Every row belongs to one group in each of 3 separate groupings. Each group adds its own fixed numbers to the row, and there is some noise. The rows also spread widely along 10 directions, which tell nothing about the answers.
Known rows, each followed by its group in each grouping:
[-10  -9   7   3 -12 -16  -1  -6  26   5  -3  -3  -1 -11 -21  25   8  10
  -9 -14  26   6  -6 -12   1   5  10] -> k387 (4) dad
[-17 -25 -16  -7   9   9  14  15 -10   6  -5  -4 -26  -8 -16 -27  10 -14
 -18  -1 -25  10 -14  -3  -2  -1   2] -> k788 (2) dad
[ 19   2   5   8 -13   6  -7 -11   3  -2   7   1  27   2  21  20  -9   8
  12  -7  39  -4  29   5   8 -10 -12] -> k664 (0) Nuzu
[  7  13 -31  -4 -16 -34 -15 -21  34  22  -1 -16 -12 -14   9   5  21  20
  -3   9  -6   1  -3  -3  -5  -9  -2] -> k34 (4) gaval
[-20   2  -3   3   8  -4 -12  -8  25  14 -11   0 -12  -9  13 -18  28   9
   1  15  14  -8  18  -7 -11 -14  -1] -> k788 (1) geveg
[ -2  -4 -13  -6   0   2 -12   2  -2   1   4 -10 -15  -2 -11  -8   8  -2
 -12   6   0   1   1  -8  -4  -4 -11] -> k370 (3) fipu
[ 10  20 -18   2 -36 -19 -17 -22  18  11   9   2  -3   5 -12  21  18   3
  -3  -9   2   2 -15   0 -11 -10 -13] -> k355 (1) fipu
[-17  12  12   5  14  43   0   9  16   0   7   3   5  32 -10 -13   3 -13
 -19  -6  -8  24  13   0  -2 -17 -34] -> k355 (5) Nuzu
[  5   8 -24   9 -14  14  -3 -12   7   3   8   5  -4  14  -7 -11   1  -6
 -16  -9   7   1   1  -6   0 -17 -19] -> k664 (0) gaval
[  4 -11  -8  -6  10  -7 -11   4   9   8   4  -7   2 -13  18 -14   5   8
  15  15  11   1  21  -4  -1  -2  -4] -> k34 (3) geveg
[ -9  14 -25   9  -5  12 -13 -11  -3   3   5   0  -1   9   9 -11  18  -2
  -7   1   7  -3   8  -9 -14  -8 -13] -> k387 (5) Nuzu
[-13 -15   5  -3   4  16  -6   5 -34  -5  -1 -13 -11  -4   0   9   9  -4
 -12   7  24  -8   7  -2  -4  -1  -3] -> k370 (2) Nuzu
[  2 -11  19  -4 -13  26  -3  -4  -2   7   8   5   7   4  -4   6  -8 -14
  -8  -8  10  17   4   6  13  -5 -10] -> k387 (2) Nuzu
[  9 -13  22 -11  10   0  -8  10  14   7   9  -4  15  -7   6   4  -9   4
  24   6   9  15  18   4   7   3  -9] -> k34 (3) geveg
[-25  25 -29  22  -1  18 -13 -11 -19  -4   7  17  -4  24   7 -15  32 -20
   0 -13  10 -14 -18 -18 -36 -10 -14] -> k34 (0) dad
[ 27  -3 -14 -12  -3 -27  10   5  22  10   7 -24  16  -7  -2  21 -18  25
  10   3 -17  19  16  17  10  -9 -16] -> k355 (2) gaval
[  3 -15   1 -17   7 -10   6  14  13   3   3 -22   2 -13  -1  -2  -7   9
  12   6 -17  15  11   2   0   2  -9] -> k788 (4) Nuzu
[  8  17   2  -6  -8 -11 -12  -5  -2  -2  14 -17   3  11 -12  26   4   6
   6   2   2   5  -1  -2 -14  -3 -24] -> k355 (0) Nuzu
[ 10 -17  -1 -19  -9   8 -20   3 -17   0   6 -21 -14  -9  17 -14  -7  -4
 -13  26  16  -4  29   4  10  -5 -18] -> k664 (1) dad
[  7  -2 -14  -6 -13   8  -4   5 -34  -6  13  -6   6   1  -1  11   0 -12
  14  -8 -15   4  -6   2  -6  10 -14] -> k387 (5) fipu
[-20  -7  -6  -1  12  17   4  14  -6  -3   5  -4 -10   9 -13 -19   7 -10
  -8   1  -4   4  -4 -13 -10  -3 -14] -> k34 (0) dad
[ -5   2 -26  10  -4   1  10   3  13   6   4   2   2   9 -15  -3   6   2
 -12 -14  -6  10  -8  -7  -5  -4  -7] -> k34 (5) dad
[-25  21  -1  16   5   5  -2   2  -8 -12  -4  -5   5  19  -7  27  20   8
  -9  -9  24  -9  -4  -7 -28  -5 -15] -> k370 (1) dad
[  5   3  -7  -4  -3  -5 -11   3 -17  -9   7  -8  15   2  14  22  -4   5
  21  -1  16  -5  11   1  -9   3 -16] -> k370 (4) geveg
[-19  -9 -19   2  -6  12 -12  -4 -19   6  -1  12 -23  -6   7 -27  33 -19
  -3   5   8 -16 -13 -11 -18  -3   1] -> k664 (1) geveg
[ -1 -41   6  -2  -8  27  23  14  -2   6  -5   6  -3 -10 -13   1  -5 -13
 -19 -15   0  17   1  11  29  -6   5] -> k355 (2) fipu
[  1 -39   5  -3  12   2  31  32 -18 -11 -12 -24  22 -28  31  21 -11  14
   9  -1   3   7  26  15  23   9   6] -> k387 (4) dad
[-25  -5  12  10   9  11  -7  -8  17  19 -13  11  -7 -11   9  -3  34  -1
  -7   2  14   2   7  -7   3  -6  10] -> k387 (5) geveg
[ 21  20 -33   9 -22  -2 -12 -11 -11  -5  18  12  17  19  12  10  -1 -11
  12 -17  -3   3  -9   2 -13  -8 -28] -> k355 (3) geveg
[ 15  24  -3 -11  -2  12 -14   1  -4  -3  23  -2  18  32   2  -3 -22 -16
  15  -6 -25  21   6  12 -13  -9 -43] -> k788 (2) dad
[ -4  30   5 -13  10  -4 -31  -3   4   3   4 -20   2  13  24   9  11   3
   6  17 -10   7  13   6 -18  -8 -33] -> k370 (4) dad

New rows, each followed by its group in each grouping:
[-15 -13   9   6   8  24  11  13  12   0   0   9  16   5   6  -7  -2 -10
   4 -15   6  15   5   0   4  -3  -7] -> k34 (4) dad
[ -4  11  -3 -12   1  -1 -13  -9  16  24   6  -8 -17   3  -3  -9  18  -2
  -6  11 -27  16 -11   5  -8 -10 -13] -> k34 (2) gaval
[-11 -21  -1  10   1  12  11   5 -23  -5  -4  -7   7 -11   5  16   3   5
  -4  -7  31  -6  12   0   4   1   9] -> k387 (2) gaval
[ 17  15 -26  -7 -12   5  -4   6 -22  -9  14 -15  16  15  16   3 -13   1
  13   4 -16   5   9  10 -14  -5 -37] -> k370 (1) Nuzu
[-33  13  14   3  12  22 -14  -8  -5   8  -8   5 -27  10   0  -8  40 -19
 -12   6 -11   0 -13  -8 -16 -11 -13] -> k788 (0) geveg
[ -6   7  -5   4  -6  28 -22 -16   7  -1   9   1  -5  23 -14 -11  -7  -4
 -29   3  41   1  22 -11  -2 -20 -21] -> k370 (2) Nuzu
[  8   1 -11   8 -19  19  -6 -19  -3  13  -2   7   8  -1  30   3   5  -7
  -8  -5   5   7  10  15  15 -17  -7] -> k387 (2) gaval
[ -3   4  -5  11   3   8  17  12  12  -6   0  -7  23  12   8  13   1  13
   4  -8   3   8  16   7  -7 -12 -19] -> k355 (1) Nuzu
[-16   9   8  13  13   2  11   6   7   5  -8  -5  11   3  11  20  22   8
   4  -7   0   3  -1   2  -8  -7  -6] -> k34 (0) dad
[ 29 -27 -32 -15 -22  -6   0   5 -13   5   8 -12   0 -19   2  -4 -18   3
   2   5  -9   5  16   8  22   1  -6] -> k370 (5) fipu
[  7  17 -23   2 -26 -14 -16 -23  -2  -3   8 -13 -16  12 -21  25   5   9
 -23   2  18  -5  -3 -14  -4  -7 -20] -> k387 (0) geveg
[-20 -13 -13 -15  30   6  -1  22 -30  -9   3 -37 -20  -4  -8 -18   3   8
  -8  25  -6  -3  14 -10 -16   4 -13] -> k387 (2) gaval
[ 13 -11  -8  -7 -13 -14   0   2 -12   1  -7 -26   3 -18  18  29   3  21
   2  12   6  -7  20  15  10  -4  -5] -> k370 (1) fipu
[-13 -14   8 -10  13  32  15  26 -24  -9   9  -9  -4  18 -32  -1 -12 -15
 -12  -8 -18  19 -12   1  -6   3 -23] -> k370 (2) Nuzu
[ 17 -19  -7   3 -19   4   4  -2  -9   2  10  15  22  -7   7   4 -19 -12
  15 -22  14   6   5   9  10  -1   2] -> k788 (2) dad
[ -4  -3  13 -18  18   2 -15   7  11   8   2 -20  -7   1  -5  -4  -6   7
 -10  21   3  12  23   3   2  -8 -18] -> k370 (2) dad
[ -9 -13 -20  -6   3   2  15  12  -9   0  -2 -22 -20  -3 -22   1   6   4
 -24   2 -21   8  -7  -2   1  -2  -6] -> k387 (2) fipu
[ 26  -4 -34   4  -1 -19  10   9  -7  -7   2 -21  18  -8  29  11  -9  19
   3   1  -1  -2  23  11   6  -4 -13] -> k664 (3) dad
[  5   5   4  15 -23  11 -13 -14   1 -11  12   5  16  19 -13  34  -8   0
 -18 -18  56  -3  16  -6   5  -7 -14] -> k355 (5) dad
[ 27  21  -9  -9 -14 -24 -21 -17  33   9  22  -7  21  10 -10  12 -22  16
  23  -3   8  12  24   3  -7 -13 -22] -> k788 (2) fipu
[-13 -23   6 -20  11  11   1  19 -52  -8   1 -26 -23  -7  -8   7   6 -10
  -5  15 -12   0  -7   0  -4  13  -8] -> k387 (2) geveg
[ -4  -8   8  -7  -9   7  -2   3  -5   5   7   2  -3   3 -22   8  -2 -13
  -8 -11  -3  15 -17  -1  -1   5  -6] -> k387 (2) dad
[  3   5   2   0  -9  18   1   8 -30 -17  24   0  24  23 -19  18 -19 -13
  16 -23   9  10  -9  -3 -18   8 -22] -> k387 (2) Nuzu
[ 10 -18 -28 -15   4  -8  -4  18 -20 -14  16 -26  -5  -6  -9 -18 -22   1
  -1  12   1   1  14 -12  -5  10 -19] -> k387 (3) dad
[  5 -10   8 -22   2 -26 -20   1  15   7   1 -31  -4 -24  14   9  -2  19
   6  24  14   3  28  -2   5   4  -5] -> k387 (4) dad
[  9  -6 -33  -7   1  -6  12  12  -3  -5   7 -25  -4   6 -17   4  -9  11
 -15   2 -17   8   9   3   0  -9 -21] -> k355 (2) fipu
[  6   0  -4  -6 -12  -6  -5   4  26  -8  22   4  19  13 -37   3 -29  -1
   9 -23  18  17  -2 -17  -9   7 -18] -> k387 (4) dad
[-20   0  13   2  20  30  -3  12 -12  -8  -2  -3  -7  17  -6  -2   9 -11
 -14   2   4   7   2  -4  -7  -3 -21] -> k370 (3) geveg
[  4  27 -16  -6 -11 -25 -21 -17  21   6   1 -29  -8   2   4  28  16  23
 -11  12  -2   0  11  -3  -8  -9 -18] -> k387 (4) fipu
[ 22 -18 -16   8 -26 -18   9  -9  11   1   4   5  17 -15  -4  17 -16   9
   8 -19  29  -1  10  -2  15  -3   7] -> k788 (0) dad
[  4  10 -14   1 -20   8 -19 -17   3   8  10   6  -8   4   0  -4  15 -15
  -9  -6  -3   6 -10  -4  -3  -7 -12] -> k387 (3) fipu
[ 18 -20 -32  -8 -25 -37  18   1 -13  11   5  -5 -13 -20 -31  26   6   3
   2 -16 -24   2 -41   1  -2  14  12] -> k664 (2) geveg
[ -3   6   2  -7  -5  10  -6   1   4   9   6  11   7   6  15  -8   8 -24
  16 -12 -33  19 -14   9  -9  -2 -17] -> k788 (4) dad
[ -2  25  -4   9   9   4  -2   0  25   1   8  -3  12  22  -7   6   9   6
  -3 -10  -3  12   1  -4 -18  -9 -24] -> k664 (3) Nuzu
[ -8   4 -21  11 -12  10  -1  -1 -15 -13  12   5  -9  19 -26   0   3 -18
 -19 -22   6   2 -24 -15 -16   1 -14] -> k788 (3) dad
[-16   6  -1   3  12  -3 -14   0  12   4   2  -4 -10   1   0 -12  20  -4
  -2   3   3   2   1 -10 -18  -4  -8] -> k788 (3) dad
[-10  -7  10 -10   5 -11 -15  -5 -14   9  -2 -23 -25 -16  -4  17  25   9
 -12  17  20 -12   1  -3  -7   1   6] -> k664 (2) gaval
[  5 -24 -15 -15 -10  17  -8   7 -44  -6  10  -9 -15  -5   6 -18 -10 -23
  -7   8  -2  -1   4   2   3   2 -11] -> k788 (2) dad
[-33 -15  10  -1  23  38   0  17 -19  -4  -4  -4 -18  11  -3 -22  16 -20
 -27   6   2   6   5  -2  -6  -9 -13] -> k355 (2) dad
[ 15   4  -9  -1 -15  15 -13  -9   5   3   1   5  18   5  39   3 -10  -7
  -1  -3   3  11  20  17  16 -15 -23] -> k370 (4) dad
[  5 -21 -29   3 -19 -23  -2  -5  -1  13  -6  -1 -19 -29   7  -1  25  -1
 -14  -1   4  -5 -16  -4   3   0  15] -> k355 (3) dad
[ -7   1  -7  -8   0  -9 -12   0   6  10   3  -9 -11  -5 -20   6  16   5
   0   4  -4   2  -3  -7 -10   1  -5] -> k370 (5) fipu
[  4 -12 -39   2  17   5  32  32 -14 -16   3 -23   9  13  -7  -1 -15  13
  -7  -2 -28  11  16   3   2  -3 -27] -> k355 (5) geveg
[ -3 -12  -1  -4 -11   9  -5  -1   5   5   1   3  -2  -6   5   3  11  -9
  -1  -8   2   7   0   3   5  -6  -4] -> k355 (4) fipu
[-10  40  13  18  -7   7  -7 -18  30  12  -5   6  23  19  23  28  27   8
   4 -10   0  12   3  10 -15 -18 -20] -> k387 (1) Nuzu
[  6 -11 -12  -1 -18   5  14   8  -7  -2   2   2   7   0  -7   9  -8  -3
   2 -12 -10  11  -8   3   5   2 -12] -> k387 (1) geveg
[-10  -3   9   2  -9  20 -15  -7 -12  -2   2   3   9  -2  26   5  12 -11
   5  -3  25  -1  11  -2  -2  -2  -6] -> k387 (4) Nuzu
[-21   2   1   9   4  -2  -5  -6  17  21 -14   3 -14 -10  11   4  46  -2
 -17   2  -8   6  -7   2  -2 -10   5] -> k355 (5) dad
[ -3   1   3 -10   3  15 -14  -3  39  17   1   5   3   2   8 -22   2  -4
   1   3  -9  20  18   3   8 -17 -17] -> k370 (4) fipu
[-25 -24  11  20  16  33  21  16 -18  -7 -11   9   6  -2  13   6  18  -8
  -4 -15  23  -1   3  -1   6  -1   9] -> k34 (3) geveg
[ 25  -2  -7 -14 -12 -17 -21  -2  13  12  17   1  29 -13  33 -12 -15   5
  47  10   9   4  28   8  -5  -2 -12] -> k34 (1) dad
[ 11 -10 -34   2 -12  -3  -5  -1  -9   2  -2  -8  -9 -11  27 -11  11  -4
 -17   8  -4  -1   7   4   8  -9  -9] -> k355 (3) dad
[ -9  -9   8 -19   5  13   2  19 -32  -8   8 -30 -25  11 -33  20   2  -8
 -24   7 -19  12 -11   3  -4   4 -23] -> k355 (2) fipu
[  2   5   1   3  -8  15  -5   1  17   5  13  17  27   9   2 -13  -9  -9
  27 -14   0  17   4   0 -10  -5 -18] -> k387 (1) gaval
[-15  15 -11 -11   5   6 -36 -15  -6   6   2 -21 -26   1  29 -21  24  -4
  -8  28   2  -9  19  -4 -15 -13 -20] -> k788 (4) gaval
[  1  -5 -15   3   1   1   4   9   5  -8   7  -8   5   4 -11  -3 -10   2
 -11  -8   5   9   5  -9  -2   1 -14] -> k387 (3) dad
[-19  -1 -20  13   3   8   4   6 -24 -12  -4 -12 -13   4   0   7  20  -3
 -25  -4   9  -6  -9 -11 -11   2  -6] -> k387 (3) dad
[ -5 -15  11 -14  13  17   9  31  -4 -16  11 -16   7  13 -17   2 -21  -7
  -2  -5  -9  22   7   0   0   4 -28] -> k355 (4) dad
[  9  -7  -7  11 -17  14   4  -4   7   5  10  27  26   7   7   0  -8 -18
   8 -29  13  12  -1   7   4 -11  -6] -> k355 (2) dad
[ -4  -8 -20   8  -8  -2   1 -10  22  18   0  13   0  -6   3 -13  11  -2
  -7 -10  10   5  -1  -3   1 -13   7] -> k34 (2) dad
[-20 -19   2 -11  -8 -14   6   6  16   9  -4 -17 -38 -12 -50  13  19   2
 -36  -4  -3  11 -35 -18  -2  11   8] -> k34 (4) dad
[  3 -25  32 -17 -11  12 -12   0  11  17   9  14   3 -13 -14  -5 -11 -21
   5  -8   8  23  -3   3  15   5   2] -> k387 (2) dad
[ 14  -3 -22  -2 -29   7 -19 -16 -34  -1  12  -4  -6  -3  16   1   3 -12
  -3   2  13  -9   6   0   0  -1  -9] -> k788 (5) Nuzu
[  5  15 -11   5  -7   2  -6  -2   4   1  11   1  19  12   2   8  -4  -2
   7 -12  -3  12   5   0  -8  -1 -18] -> k387 (5) dad
[  4  11 -35  18  -4   0   0  -6  23  -1   9  13  25   8   9 -14   0   4
  13 -19   9   3  13  -8 -11 -12 -10] -> k387 (3) fipu
[-13  23  -6  -4  28  -2  -5  19  -3  -5  11 -12  -2  21 -11  -8  16  -6
   7  -1 -32  10 -16  -6 -37   5 -29] -> k664 (3) dad
[  5 -37 -22 -26  21  -9   2  30 -20  -1   7 -28  -5 -26  12 -38 -19   5
  15  26 -15   4  28   0   2   7  -6] -> k387 (2) dad
[-10  -4   9  -9  17  13  -7   6  -1   5   2 -18  -7  -3  11 -11   8   3
   4  19   0   4  19   0  -1  -7 -15] -> k34 (0) gaval
[-11   8  12 -17  31  -3  -8  15  37  13   7 -18  -3   6  -9 -26   1   9
  10  21 -21  19  19  -6 -12  -9 -25] -> k34 (0) dad
[-39  -9  21  -1  23  16   3  17 -10   4  -9  -9 -22  -3 -15   0  33 -10
 -17   4 -12   9 -14  -8 -10   9   1] -> k387 (5) dad
[ 18 -18   4 -18   2  -8  -8  12   6  14   3  -8  14 -22  23  -5  -9   4
  24  13 -11  14  25  15  15   1  -7] -> k370 (5) dad
[ -8  15  -2   2 -16  15 -18 -11 -26  -4   5 -11  -7  10  10  13  16  -6
 -10   5  10  -5  -3   0 -12  -5 -19] -> k387 (1) gaval
[-15  -2 -20  -1  11 -22   7  10  44   9  -1 -11  -5  -6 -26 -20   5  21
  -6   4  -3   9   5 -17 -15  -4  -4] -> k387 (1) dad
[  5   0  -8   4 -15  14 -15 -15   4  12   3  15  -2   3  11  -4  12 -12
  -9  -4  11   1   7   2   8 -10  -7] -> k664 (5) geveg
[-10   9 -16  -1   0  10 -13  -5  -7   1   6 -12 -17  13  -6  -4  15  -4
 -18   7   1  -1   6  -3 -12 -15 -20] -> k355 (2) fipu
[  4  15 -19   4 -14   0   5  -5 -17  -1   6  -9  -6  18 -19  30  12  -3
 -18 -17 -17   3 -23   5 -12  -4 -16] -> k664 (2) fipu
[  6   4 -36   2   9 -18  -2   0  31  12   3  -8  -2  -7   4 -24   9  16
   0   6  -8   3  11  -7  -9 -12  -7] -> k664 (3) gaval
[  2  -1 -18   6 -13  -3   9  -1  -8   5   3   8   3   5  -7  17  11  -7
  -1 -18  -9   7 -20   5  -6  -5  -6] -> k355 (2) geveg
[  2   0 -40  -8  -4   1  -1  10 -36 -11  19  -8 -10  18 -18  -8  -4 -14
   0  -3 -21   1 -19  -6 -23   2 -27] -> k355 (2) geveg
[-15  11   7   7   4  -7 -19  -9  16   5  -2  -2  -7   2 -11  14  19   5
 -13  -1  29  -1  -1 -11 -13  -4  -6] -> k370 (3) dad
[  9   0 -19  -9  -4   7 -26  -3  -6   0  18 -12   0   6  11 -21 -12   0
   0  16  17  -1  32  -5  -1  -6 -22] -> k34 (5) dad
[ -4  -2  -5   9 -20  18  -5 -13  -1   4   1  13   9  -1  21   2  11 -14
  -1 -15  14   4  -3  -1   1  -5  -2] -> k387 (4) Nuzu
[  4   1 -13  -4 -17   5  -5  -5 -11  -9  11 -14  -9   8 -26  14  -6   0
 -15  -3   9   0   1 -12  -1  -2 -17] -> k387 (0) fipu
[ -9 -23  16  -6  -1  28 -20  -4 -40  10   0   7 -11 -18  35 -13  22 -26
   6   9  18 -11   5   9   2  -1   9] -> k664 (2) gaval
[ -2 -20  16   1  -1  14   2   9 -11   2   3   3  15  -8  12  13   0  -6
  10  -8  18   7  11   6  11   5   3] -> k34 (5) dad
[  4 -19   8  -6 -23  12  -3  -1   1   8  -2  -1 -10  -8   6   5   5 -11
 -21   3   5  11   2  10  20  -8  -7] -> k355 (1) dad
[ -9  -1 -30  14 -16  13   4  -7   6   4  -2   6  -1   1   7 -17  13  -2
 -12  -5   8  -1   1  -8  -7 -11  -5] -> k387 (1) Nuzu
[  6 -18  -6 -13  17  -3  -2  16  12   9   7 -10  11 -12  13 -20  -9  11
  25  16  -2   9  34   1   6  -1  -7] -> k34 (5) geveg
[ -1  -8  -3  -9 -19  -1 -17  -9  -6   7   3  -6 -10 -14   2  -1  13  -2
   2   9  12  -4   5  -4  -3   0  -2] -> k387 (1) fipu
[-11 -27  45 -11  10  27  13  16  13   7  -4 -13  -1  -2 -21  13 -11   0
 -21   1   6  29  14   8  25  -2  -5] -> k387 (2) Nuzu
[ 15 -22 -42 -14 -19  -7 -15   4 -51 -15  18 -22 -19 -11  -4 -13 -14  -9
  -6  11   9 -15  10 -11  -3  11 -10] -> k788 (5) dad
[-13  -5  -7  11  -6  38  -7   1 -33 -17  14   6   7  16  -4  -5  -6 -17
  -6 -13  35  -6  11 -12  -5   2 -13] -> k387 (5) gaval
[ -5   9   3   9  21 -22  16  15  18   3   0  -6  31   1   1  30   8  19
  26 -15  -7  12   3  10 -18  -3  -6] -> k355 (2) dad
[-12  -6   2  -1  -2  31  -4  -4  -3  21  -3  20 -10   5  14 -19  22 -27
  -6  -4 -22  15 -15   7   4 -12  -6] -> k34 (2) geveg
[ 26 -33  -3 -11  -5 -30  13   9  30  11  -1 -14  13 -34  -3  14 -19  26
  11   2   7  15  20   4  28   6   9] -> k387 (3) geveg
[ 19   2 -29   3 -17 -29  -5 -11   9  11   1   2   5 -13   5  18  10  10
   9  -6   0   0 -10   2  -2  -2  -1] -> k370 (3) geveg
[  2   5 -34  23 -17   1   9  -8   4   0   1  10  13   6   1  15  15   4
  -5 -23  12  -4   2  -1  -3 -12  -3] -> k355 (5) fipu
[ -3 -10   3 -18   9  -6   7  16 -17   2   2 -27 -16  -3 -13   9   0  -1
 -10   9 -30  14  -7   9  -1   3 -14] -> k788 (2) dad
[  4  15 -27  -6  -3  -9   2  12  -9  -7  13  -6   7  17 -17   3  -7   2
  17  -5 -25   9 -13  -3 -26   3 -30] -> k370 (1) geveg
[-14  -3  15 -14  14   4 -16  -3  22  24   1  -1 -11 -11   2 -24  16  -4
   4  14 -10  15   5  -1  -4  -6  -2] -> k387 (2) gaval
[ -6  12   6  -4   6 -14 -24 -12  14  19   2  -8   1  -7  22   4  22   7
  12  14  12  -1  13   2 -13  -8  -2] -> k34 (2) dad
[ -1  -4 -18  -9  -2 -10 -15  -4   3  11   2 -13 -19  -7   0  -7  15   4
 -10  17  -4   0   9  -5  -1  -6 -10] -> k355 (5) geveg
[-12   2  17 -12  17   6 -19  10  -1   5   8 -13 -10   3   3  -9  14  -8
   2  15  -5  11   1  -4 -13   2 -16] -> k34 (3) dad
[ -1 -13 -12  -8  -9   9   9  16 -42 -20  21  -6 -11  20 -57  15 -16 -16
 -11 -21   1   3 -31 -13 -17  15 -16] -> k664 (2) geveg
[  5   5   5   2  18  -6  -5  12  12  -6   6 -18  30   4  21  17  -9  22
  18   6  22   3  47   7  -2  -7 -19] -> k355 (5) dad
[-13  -6   0 -17 -10  18 -24  -1 -30   9  15  -2 -32   1 -22 -12  23 -29
  -6   5 -17   4 -28 -10 -14  10  -8] -> k34 (5) fipu
[-15  -5 -15  11  -5  -2  -7  -8  53  20   1  25 -14  -1 -26 -32  22 -12
 -19 -15   9  13 -16 -20  -6 -12   5] -> k355 (3) dad
